There are 4 ways to turn a row about zero (a turn may also mirror it). The second row of each pair is the first, turned, with some noise. The first 36 pairs use one turn. New pairs use 3 turns, one after the other, and a turn may come again.
In the rows, zero is written as 128.
Known pairs, each followed by its turns in order:
[148 168  84 176  82 166  79 135]
[211 108 118 154 149 137  93 180] : D

[ 92 100 117  99 163 150 153 140]
[149 125 109  90 170  99 155 128] : Q

[157 152 114 144  97 160 125  87]
[144 117 123  95 122 100 150  75] : E

[153 129 144  83 147 156  90 138]
[143  83 135 128 120  77 107 114] : Q

[117 122  95  80 121  82 162  95]
[ 95 148 174  92 130 111 162 173] : Q

[ 91  90 140  81 123 137 149 155]
[167 103 136 132 176 148 151 153] : T

[140  80 152 101 169 121  98 156]
[136 137  92 131 132  54 110 126] : Q

[162 111  87 166 108  83 126 145]
[117 119  77 133 161 160  78 131] : D

[149 168 144 130 118 151 142 155]
[150 106 133  87 133 107 125 151] : D

[108 109 126 134 163 106 107  99]
[117 120 105 141 137 157 119  83] : T

[115 116 175 117 153 151 128 179]
[117  87 152 105 149 107 173 107] : D

[135 163 178 113 137 120  85  87]
[152 171  81 154 103 142  84 123] : T

[146 127 132 116 174 152  83 124]
[169 126 118 130 115 142 180 105] : D

[135 174 147 147 116 155  80 152]
[135  94 122 155  92 146 110  75] : Q

[127  87 139 159 139 106 163  88]
[168 115  94 169 150 145 158 116] : E

[ 93  80  84 155  91 136 177 169]
[181  89 115 135 132  84 127 196] : E

[106 174 149 136 141 108 123 143]
[155 111 105 117 116 100  94 117] : T

[173 149  77  88 128 156  91 174]
[ 85 121  84 126 111 108 167 201] : T

[144 158  89 129 107 123  94 128]
[120 119 144 103  76 149 119 116] : Q

[160 154 145  81 140 130  95  87]
[138 177  72 146 105 144 136 142] : T

[150 153 133 108  81  95 133  84]
[160 160 136 133  61 151 145 125] : T

[149 147 171  93 147  96  84 140]
[155 103 114 101 105 115 134  60] : D

[153  95 173 139 136  97 110 159]
[109 156  97 167 127  93  87 123] : Q

[129  95 170 133 106 159 131  94]
[115 120  86 149 110 101 155 106] : E

[137  77  80 155  90 165 112 151]
[170 165 123  80 126 149  75 104] : Q

[152 125  78 175  86 172  96 152]
[174  91 113 167 162 158 112 185] : D

[176 168  90 118  98 143  96  99]
[134 145 138  59 132 109 113  76] : E

[110  89 171 132 150  81  98 143]
[ 98 172 107 170 145 151 141 163] : E

[150 140 169 129 155 127 140 161]
[143 146 117  83 151 121  95 145] : T

[149 142 100  91 143 132  83 165]
[171  99 134 103 116 179 136 104] : D

[117 143  81 174 102  78 103 158]
[162 159 163  83 166 126 153 174] : E

[108 129 140  84 173  84 148 171]
[121 140 152 164 114 181  81 171] : E

[117  84 143 116 171 108  95 172]
[112 100 126 132 158 156 163  66] : D

[103 162 172 105  97 174 113  91]
[159  92 184 167 138 130 148  98] : Q

[106 129 162  90 132 140  81 162]
[ 61 145 125 128 103 124 111 154] : E

[ 82 161 150 107  77 167  77 163]
[159  96 125 195 115  97  93 189] : T

New pairs, each followed by its turns in order:
[ 77 164 169 166 164 117  88  85]
[139 103 150 136 111  64 162 199] : D Q E

[121 162 147 136 103 104 127  83]
[128 148 162 152 136 160 136  95] : D Q Q

[134  87 162  80 172  92  95 154]
[136 166  97 119 185 152 171 174] : E T E

[166 179 115 148 163  78  81 103]
[113 105 147  99  56  68 132 140] : T Q D

[109 162 126  97 108  96 133 103]
[156 146 178 150 118 110 137 147] : E T E

[ 79 138 158 144 117  92  98 119]
[113 118 107  66 127 126 154  98] : D T E

[119 174 165 129  91  81 160  88]
[128 131 152 162 129 147  48 168] : T Q T

[165  87 153 119 160 123 102 129]
[140 134  88  94 153 161 161 132] : E T E

[ 79 158 136 165 158 171 151 112]
[ 67  96 166  96 112 126 137 117] : E E T

[117 142 162  95 134  78 109 152]
[112 105 130  90 134 141 141 182] : Q E D

[100 132  80  96 118 140 116 126]
[ 99 153 138 149 131 104  84 112] : D E D

[151 140 106 170 129  85  84 159]
[131  63 113 121 121 114 174 158] : T E T

[159 111 157 171  90 114 124 135]
[174  87 144 150 107 115 135 116] : T E T

[137 108 109 130 136 101 134  99]
[153 136 127 143 116  99 145 146] : E E Q

[ 93 175  82  99 165 127 105 110]
[137 170 196  80 113 135 124 131] : D T E

[ 85 172 158 101  93 169 177 154]
[134 119 115  76 137 154  40 135] : E E D

[167 107 119 151 130 139 157 117]
[105 162 142 116 157 141 146 142] : Q D T

[179 115 127  92 124 177 125  97]
[ 84 126 112 144 142  94 115 188] : D D E

[148 100 143 115 170 113 131 103]
[120 138  86 128 114 119  90 150] : Q T E

[ 81  81  82 101 133 130 164 147]
[122  65  97 152 167  93 110 117] : E D E

[171 163 126  93 110 163 116 129]
[148 130 127 158 113  86 180 140] : E E T

[107 122 121 151 140  89 167  82]
[168 164  97  97 163 126 135 129] : D T E

[115 113 157  82 114 114 148 152]
[138 140 163 165 115 163 149 102] : D Q E

[160 166  86 108 140 118 166 176]
[141 133 106 116 128 215 133 113] : D Q T

[ 99 124  81 130 139 100  84 139]
[132 148 132 144  86 144 157 176] : Q E T

[ 84 176 151 121 132 160 142 125]
[110 148  99 134 105 124 151 189] : D T T

[140  99  97  80 107  89  96 109]
[159 110 119 111 121 158 192  97] : D E T

[153 179 163 114 117 177 159 123]
[131 162  62 106 117 157 171 149] : Q E Q

[144  89 125 132  98  91 172  99]
[153 139  75 169 133 101 111 143] : T Q Q

[118  92 155 144  95 166  80 171]
[164  98 131 165  91  85 181 125] : E D Q

[167 141  80  97  81  98  91 156]
[ 66 108 119 110 118 189 118  85] : T Q E

[ 86 104 142  95  97 156 127  77]
[136  96 105 109 102 197 130 100] : E E D

[124  92 164 154 138 111 148 129]
[119 120 158 155 131 119 175 136] : Q Q T

[173 177 122 114 157 164 112 107]
[117 155  68 153 119 126  95 163] : T D T

[155 117 166  96 163 177 118 113]
[151 128 172 105 143 116 186  97] : D Q D

[166 119 127 115 122 136  87 167]
[116 100 174 134 151  98 139 131] : D D T

[146 154 127  94 140  83 171 101]
[107 155  92 130 147 146 100  78] : Q E Q

[103 134 143 106  78 147  83 157]
[118 162 183 106 161 129 155 115] : D Q E

[178  86 158 163 115 169 167 139]
[ 75 106 129 157 133 202 142 144] : Q E E

[ 77 170 135 159  77 150  85  99]
[ 80 125 166 146  87 142 132 201] : E E T

[ 81 154 170 110  98 143 111  88]
[ 97  99 104 148  86 175 136  91] : D D T

[168 160 159 147 145 155  99 158]
[157 128  82  96  89 153 150 134] : T Q E

[ 79 109 128 115 127 126 168 173]
[152 162 111 106 161 170 133  89] : D E Q

